There are 3 ways to turn a row about zero (a turn may also mirror it). The second row of each pair is the first, turned, with some noise. The first 27 pairs use one turn. New pairs use 3 turns, one after the other, and a turn may come again.
Some pairs, each with its turns in order after it:
[-10 -19  -5 -10  -1  14 -10  -6]
[ -6  -1  16   2  10   2  19 -11]  (2)

[ 17 -34  22  -3  -3  -3 -12  -1]
[ -2  -8 -18  17  19  -9 -18 -25]  (0)

[  4  -2  10 -16   8  24 -21   4]
[-3 -5 18 26 -2 -1 17 11]  (1)

[-3 -9 -8 13 14  0  2 -3]
[ -5  -1  -6 -11   0  10  14   9]  (2)

[ -1 -10   5  -6  11  17 -15 -20]
[ -3   3  23   9   6 -12   1  21]  (1)

[ -6 -11  15  11   1  28  -4  -8]
[ -3  -6  10   7  -3 -31  -2 -12]  (0)

[-15   0  12  11 -13  -3  -7  15]
[-10   7 -12  -1   8  20  11   0]  (1)

[  6   8   4  -2   7 -23  18   6]
[  5  10 -26  -5   0  -7 -12   4]  (2)

[  6 -14 -18   7  19 -26  30  -4]
[ 22  21 -10 -20 -15 -15 -19 -13]  (1)

[ 19  12 -18  19  15  -6   2   3]
[-11   4   0 -15  -9   7 -26  19]  (0)

[  9   4   2  14 -21 -15  14 -14]
[-10  14 -11 -19  22  -7   4   9]  (0)

[  9 -20  -4   1 -13  -3  18   3]
[ -9   0 -19 -17   3  -2   2 -17]  (0)

[  3   1   1  -2  -1 -18  -4  -8]
[ 4 11 -6  3 12  8 -4  5]  (0)

[ -8   8  -8 -20  -8 -13 -16  -4]
[  9 -16  -3   8   1  17 -13  14]  (1)

[ 0 19 -8 -9 -2 29 -1 -9]
[  7   9  19  12 -21  14   5 -10]  (2)

[  5  -8  14   5   2  -5  22 -14]
[-13  -3 -23   2 -12 -12   7  -4]  (2)

[ -1   8   5 -10   5  24  -5 -15]
[ -2   4  13  21 -12   7  11  -7]  (2)

[ -4  15   8   8  -4 -15   5   0]
[ 4  1 -7 -3  9  0  7 20]  (0)

[ -1  17 -11  -2  12  -7 -15  12]
[  4 -14  -7  -2 -22   8   6   8]  (1)

[ -3  22  15  32  -4  11   5 -11]
[ -6   1  13  -8   6 -32  -1  27]  (0)

[-2  4 -6 15 -1  1 21  2]
[  5  -5 -13 -16 -17   2   2  -2]  (2)

[  7   6  -4  -1 -11   0   4   6]
[ -1 -10  -1   0   2   4   0 -12]  (1)

[-23   8 -11   6 -12  -1  -8  11]
[  5  -8 -11 -14   7  21  13   8]  (1)

[  1  -5  22  -2 -25  13  -3  -8]
[ -7 -18  11  17  -8 -18  -2 -13]  (2)

[  8  11   3 -18   0  -9  -1  28]
[ 19  19   2   0   9 -15 -17   6]  (2)

[ 16  -3  -5  13  23  10 -17  10]
[ -9 -10   3   9 -14  -1 -31   4]  (0)

[ 11 -27 -12  -5  -3   7  14  -6]
[ 17  12  21  -2   9  -8  -7 -15]  (1)

New pairs. What belongs after each?
[-21  -6  -2   1  22  24  -4   1]
[-10 -13   2   0  34   9   5  -2]  (0) (2) (2)

[-10  -5 -18   2  10   3  19  27]
[22 17  9  9 26 -3 -1 -8]  (0) (2) (0)

[-13 -10 -12  -4  -2   0   4   3]
[ 8  9  8  6 -7 -2 -6 10]  (0) (1) (1)

[-16   6  11 -17  -3  10   4 -22]
[14  1 -1  8 11 23 10 18]  (2) (0) (0)

[  8 -14  10   5  -3  10 -10  15]
[  3  -3  -4  -4  -6  19 -20  -1]  (0) (0) (2)

[ -3   0   7 -11  16 -10  -8 -21]
[ -5  -8 -12   9   7  22  -6 -11]  (2) (0) (1)

[ -8  10  -5  -6  14 -21 -19 -19]
[-10  14  -2  29 -20   0  -8   3]  (1) (2) (1)

[-2  9  4 -3 23 -9 10 -5]
[ 2 13 14  0  5  0 11 19]  (0) (0) (1)

[  2   1  16 -13   2  -4 -21  -9]
[ -3  -3  -6  -6 -10  27  -2  -8]  (2) (0) (1)

[-10 -10 -19   8 -24  10 -13  25]
[  2 -32  -4   0  -6  12 -14  26]  (2) (1) (2)

[ 10 -10 -19 -12   9  -2   4   2]
[ -6   0  -1 -27   9   0   2   5]  (2) (1) (2)

[ 32   3   0 -15   6  -3 -24  -8]
[  6 -21 -19  -5  -4  -8  26  17]  (0) (1) (0)

[  3 -13  16  -6  10 -14   9  16]
[ 11 -25   4   6 -14   0  10   5]  (2) (2) (1)

[31 -1 12 -7  6  6 -6 -3]
[-13  -4  -6   7  -5   8 -26 -17]  (2) (2) (0)

[ 17  15 -14  -4  -9  -8   5  -2]
[ -2 -12 -12   6 -16 -13   2 -11]  (2) (1) (0)

[  5  -1  -3 -17  14 -13  -7  10]
[  7  -3  16  -1   4 -20   0  10]  (2) (0) (2)

[-29 -12  -4  -3 -12   1  -9  -1]
[ 18  -6 -16 -11  -8   9   1 -17]  (2) (2) (2)

[-10 -20 -21  10   9 -20  13 -11]
[ -5 -14  24  30  -6   8  -6   6]  (0) (2) (2)

[-11   4  -7  -3  13  14   8   7]
[-6 -6  1 11 -1 15 14 10]  (0) (1) (2)

[ 13 -11 -15   3 -19  -1 -14   1]
[ -7   2  -7 -11   7 -13 -24   7]  (2) (0) (0)

[  4 -30  12  13 -14  19  13  -4]
[-20  18 -13  -9  10  29   9 -10]  (2) (2) (2)

[ 15   7  15 -10  14   7   5   7]
[-20 -10   3   1   5  18   2   5]  (0) (0) (2)

[-16   0   8 -10  18   9 -14  -7]
[ 11   1  -1  14  -4  23 -14   0]  (2) (0) (1)

[ -1  14  17   1   3 -10  -6   8]
[  9 -13  14  -5  10  10   1  -2]  (2) (0) (2)

[ 20 -18  -3   7   1  -4   7   3]
[-16  15   0   4  -7  14   0  13]  (2) (2) (2)

[-11  -6  -4  12   2 -20  10   2]
[ -1  19  15   4   3   6  -4 -10]  (1) (1) (1)

[-18 -20 -11 -30   5  -1   2  14]
[  6  -5 -21  19   4  -7 -17  27]  (0) (0) (1)

[32  1 22  2  9 -8 -2 19]
[ 32 -27  -5 -10 -11  -3   4   3]  (0) (2) (0)

[27 12 -5 -1 -3  6 13  3]
[ -9  10  -1 -11  15 -19 -15  -5]  (0) (0) (0)

[ 17 -17   7 -15  -2   4   9  -7]
[-24 -11   5   6 -10  -7  -6  10]  (0) (0) (1)

[ -6  15  28 -15   6   1  -3  -4]
[-1 16  8 -1 19 -6 18 20]  (0) (1) (0)

[-12  -8 -11  13  -1  -1   7 -12]
[ -5  -7   0   3  12 -12 -18   2]  (2) (0) (1)

